All groups share one centre, and each spreads out both ways along 12 directions, with some noise.
(in the rows, 128 means zero)
Some rows, each with its group after it:
[ 94 104 170 124 136 159  84  94 132  75 105 123 122 124 101 131 107 122
 127 143]  (2)
[118 171 112  86 144 127 149 100  67 104 189 112 116 121 107 108 143 132
  73 115]  (1)
[140  90 167 120 129 121 110 108 130  88 123 114 118 121 153 144 130  94
  87 142]  (1)
[122 101  95 105 138 108 170  10  94  95 107 178 113 171 166   4 116 115
 172 155]  (2)
[190 109 157  85  81 128 138  80  87  73 123  70 116 148 148 134 104 101
  47 137]  (1)
[106 117 137 104 132 151 111 140 167 145  92 142 153 136 120 135 110 119
 113 133]  (3)
[173 106 119  91 132 143 112 122 110 100 156 165 162  95 194  83 157  96
 101 133]  (1)
[ 96 173 131 185 146  91 120 124 114 148 139  93  86 125  88 182 123 139
 135  95]  (1)
[124 108 146 124 143 133 123 101 113  72 110 116 129 136 125 114 117 123
 115 134]  (3)
[ 66  81 177 108 119 124 190 122 129 126 104 139 102 155  61  67 152 100
 127 148]  (3)
[ 61 152 126  78 154 136 148  75  92 121  69  86 106 190  74 105  71 171
 134  89]  (2)
[ 94 146 197  52 141 109 136  57  82  68 166 116 111 112  82  63 100 161
 136 101]  (1)
[124 109 160  98 133  76 167  94 126 135 119 131 123 145 112  88 136 126
 134 109]  (3)
[128 121 133 138 137 108 145  98 119 117  66 121 133 179  94 102 112  93
 143 112]  (2)
[164 140 148  89 155 121 121 154 174 126 134 153 226 128  89 125 115 162
 143 156]  (3)
[152 146 120 132 127 142 130 133 129 120 120 116 132 137 158 132  72 106
 112 123]  (2)
[101 109 122 104  77 234 122 140 116 103 101 120 113 146 109 130  87  78
  55 176]  (3)
[134 107 130 154 127 159 109 113 135  83 101 139 131 146 134 118 102 103
 155 157]  (2)
[185 132 110 120  88 147 120  94 140 134 137 133 139 164 107 134  95 116
 127 183]  (1)
[132 132 145  90  95 136 163  98 109  92 151 112 154 133  81  93 139 165
 102 170]  (1)
[137 129  87 106 107 140 143 106  97 135 104 129 142 156 134  95 148  58
  48 122]  (2)
[ 76 116 114 105 144 113 152 121 134 170 110 161 125 132 140  81 154  93
 110 107]  (0)
[152 132 141  99 103 117 136  92 121 110 155 134 136 129 115  99 132 120
 105 147]  (1)
[148 142 132 178 167 154 102 171 106 101 164 151  99 126 105 125 107  94
 209 124]  (0)
[ 74 139 149 180 164 119  88 113 138 126 137 140  99 140  28 147 151  68
 131 139]  (0)
[ 41 111 178 126 123 129 131 120 149 147 101 111  77 134  60 143 123 118
 108 129]  (0)
[114 110  97  97  93 183 133  98  99 137 124 124 101 156 104 114 157 129
  99 182]  (3)
[143 137  95  90 168 119 106  79  77 127 118 135 143 151 146  98 155 136
 136  95]  (0)
[184  96 116  97  98 144 162 123  97  75 127 112 167 141 151 102 149 111
  65 161]  (1)
[146 123 126 110 119 135 101  92  99 107 133 116 113 124 152 127 119 156
 144 126]  (3)
[146 172  80 190 151 190  96 138  91  54 131  94 142 158  87 173  99 106
  99 164]  (0)
[129  97 159  97 130 149 136 145 137 125 158 134 105 119 130 137 121 112
 107 151]  (1)
[144 143 154 100  97 131 111 118 126  93 133 109 161 116  91 132 118 155
 106 137]  (0)
[140 107 166  83 126 103 156  95 113  80 145 121 144 108 157  85 126 131
  97 127]  (2)
[145 115 135 124 126 114 147 137 137 130 126 129 133 134 152 123 106 125
 134 132]  (2)
[125 123 138 138 131 143 156 137 107 114 164 128  98 142  83 120 137  88
 108 153]  (0)
[146 140 121 141 125 111 124 110 121 121 132 136 135 134 125 116 130 109
 128 124]  (2)
[178 116 133 122 105 154 153 157 131 115 135 147 143 145 131 113  95  99
 130 165]  (1)
[140 137 138  62 148 106 106  42  99 100 139 143 161 138 110  70 135 122
 115 116]  (0)
[153 141  95 106 129 112 138 111  77 136 122 113 135 145 139 110 151 138
 115  93]  (3)
[158 119 148 120 134 129  95  63 119  58 134 107 126 125 164 144  97 148
 121 154]  (3)
[128 120 106 134 151 128 119  72 100  73 113 137 144 142 131  81 155 137
 151 154]  (2)
[124 116 134  36 127 157  97 127  78 152 104  95 104 150 140 145 120 159
 115  71]  (0)
[120 111 167 111 121 141 130 141 136  98 101 155 147 112 151  68  99  95
 137 102]  (1)
[159 102 135 111 131 176 105 142 112  77  77 118 126 133 202 127  61  26
  61  99]  (1)
[135 123 170 123 134  86 125  73 160 103 153 135 138 113 122 118 116 145
 132 157]  (3)
[111  90 150 114 138 153 104  93 131  86 107 134 124 134 120 107 130 116
 125 154]  (2)
[ 78 103 148 115 160 121 127  67 137  87  89 143 147 147  99  84 130 119
 110 150]  (0)
[170 109 154 105 130 105 117 101 122 107 139 146 133 119 145  97 142  99
 134 130]  (0)
[107 131 161 117 135 122 114  86 125  84  75 114 129 138 123 110  78  76
  91 102]  (2)
[101  77 126 120 120 164 176 133  97  97 108  87  81 151 138 135 154 162
 108 161]  (3)
[160 104 174 108  87 118 163 141 139 122 150 135 136 121  99 107 134 108
 114 155]  (0)
[101 117 139 122 136 134 132 125 131 120 130 127 130 126 104 124 146 116
 106 138]  (0)
[ 81 135 122 139 142 120 145 112 124 125 102 134 129 148  88 104 140 129
 132 124]  (3)
[119 114 144 115 127 115 148  47 119  91 101 135 117 170 105  79  91  79
 122 151]  (2)
[ 85 173 126 116 138 146 105 109 137 118 158 132 150 100  88 130 128 171
 112 135]  (3)

New rows. What belongs after each?
[179 133 161 107 105 130 123 105 101  74 148  94 137 131 102 134 108 154
 123 140]  (0)
[158 113 128 118 161  85 146 115 134 135 154 107 130 149 113 163 164 155
 112 153]  (2)
[116 106 142 113  95 153 168  95 125  96 141 111 101 147 102 118 119 118
  76 194]  (3)
[120 127 168  97 106 119 144 127 129 143 149 147 117 118 106  88 119 106
 133 115]  (0)
[121 147 133  99 106 130 128 119 124 133 127 131 154 123  96 113 130 144
 110 123]  (0)
[108 130 174  84  98 129 113  96 130 117 153 136 124  88 121  97 125 131
 111 120]  (1)
[169 133 128 131 104 105 119 106 115  99 161 108 155 112 122 136 180 137
  90 147]  (0)
[141 130 154  83 107 109 103  75 114 129 122 111 132 135 106 130 138 102
  75 111]  (0)
[ 16 115 194 133 130 128 196 114 160 121 119 148  87 135  30  77  97 114
 132 159]  (0)
[128 115 155 109 127 116 127 113 109  95  95 118 150 121 123  93 137 111
 105  93]  (2)
[ 93 100  56  70 147 182 158  90  73 123  91 132 119 170 167  83 153 192
 143 142]  (2)
[115 150 136 150 110 129 131 126 134 116 157 130 126 112  78 130 138 104
  95 147]  (0)
[ 88  99 126  81 101 204 117  57 105  65 142 168 115  86 174  49 130 111
  95 181]  (2)
[103 118 147 101 158 152 150 121 109  96 140 144 104 137 113  80 101 109
 141 127]  (0)
[103 137 143 143 172  91 159 148 166 105 105 131 191 126 104 133 116 112
  79 126]  (3)
[124  98 111 140 145 103 125  62 123  71 101 107 143 126 176 117 162 152
 104 148]  (0)
[126 139 115 117 130 123 145 140 116 155 107 156 160 154  88  82 144  91
 138 108]  (3)
[123  91 166 152  97 122 106 130 189 118  68 136 135 134 126 127 101 123
 173 147]  (1)
[153 109 151 148 144 129 107 134 149  82 137 115 145 119 120 157 133 123
 114 162]  (2)
[107 102 157 165 117 130 136 157 166 113 142 143 133 106 104 133 155 103
 116 164]  (0)
[ 92 117 148 177 128 123 136 133 143 123 122 114  97 139  79 155 145 103
 112 151]  (0)
[141 108 146 127 122 125 113 114 131 116 118 120 119 132 140 147 123 118
 121 140]  (1)
[182 124 156  97 101 120 117 142 107 130 150 123 131 126 112 128 133 110
 131 120]  (0)
[118 137 173  92 138 144 135 136 121  94 157 158 129 100 126  72  87 117
 154 109]  (1)
[157  96 107 128  94 150 115 110 168 144  74 155 172 170 114 119 122 140
 159 189]  (1)
[147 159 125 123  92  70 199 118  97 143 167 105 117 111 143 100 139 116
  72  94]  (3)
[100 101 169 129 137  89 163 104 158 102 130 107 114 116 137 145 114 163
 119 148]  (3)
[147 116 182  96  66 123 119  99 124  91  77  97 147 125 134 104  88 156
 137 102]  (1)
[131  78 140  71 145 130 139  86 121  89  84 129 149 142 174  88 140 152
 116 135]  (0)
[128  70 141 126  84 208 140 134  96  72 136 141  88 130 119  90 163 102
 128 200]  (3)
[130 116 118  88 151 162 111 123 117 104 109 149 149 119 187  91 105 115
 122 115]  (0)
[165 101 135 130 154  99 139  80 149  90 111 111 151 173 127 141 102 185
 153 186]  (3)
[185 158  99  96  88 121 164  55  72  65 128 120 189 145 114  48 120 112
  86 147]  (1)
[ 96  97 171 111 129 111 120  74 116  85  98 141 136 126 103  64 155  95
 112 118]  (2)
[ 92 130 142 146 130 131 147 138 122 130 129 123  98 140  79 132 125 119
 131 136]  (0)
[ 88 126 126  96 156 146 132 110  90 100 127 113 111 117 146 122 145  69
  22 102]  (1)
[ 72 134 152 120 136 128 140 142 149 140 151 142 119  91 113 114 127 182
 169 130]  (2)
[193  87 111 127 123 140 103  96 102 104 114 126 128 183 111 135 166  85
 117 178]  (2)
[101 171  91 166 133 149 191 144 111 102  84 112 161 163  89 100  93 126
 114 129]  (2)
[139 116 148 131 144 120 108  99 122 105 109 115 120 153  97 136 102 120
 141 129]  (2)
[129 142 176 136 143  70 182 120 148 121 140 118 135 136 101 115  85 147
 153 120]  (2)
[114 104 161 105  97 118 123 100 153 130 146 132 132 103 114 130 166 131
  92 163]  (1)
[144 143 159 113 108 113 158  88 119  84 103 117 158 156  70  82  78 149
 155 134]  (0)
[151  87 142  94 133 143 125 105 113 102 108 164 153 151  97  64 159  98
 146 154]  (3)
[ 75 105 175 102 127 110 181  77 121 108 128 128  93 149  82  89 118 128
 119 145]  (0)
[134 114  95 112 173 141 121 112  83  92  88 132 157 149 169  97 150 102
 102 111]  (1)
[121 120 157 134 120  72 179 118  97 123 125 145 109 122 109  49 157  91
 158  78]  (3)
[130  97 160 105  90 188 108  90 113  70 121 115  92 133 132 119  89 104
 113 171]  (3)
[152 103 117 178 149 115 127  91 149  53  63 125 198 164 115 115 126 125
 126 177]  (0)
[126 134 131 107 149 130 113  96 104  98 156 144 127 113 127 101 135 125
 132 122]  (0)
[163 115 128  89 121  50 205  70 119 151 151 154 127 155 145  59 134  86
 105 135]  (2)
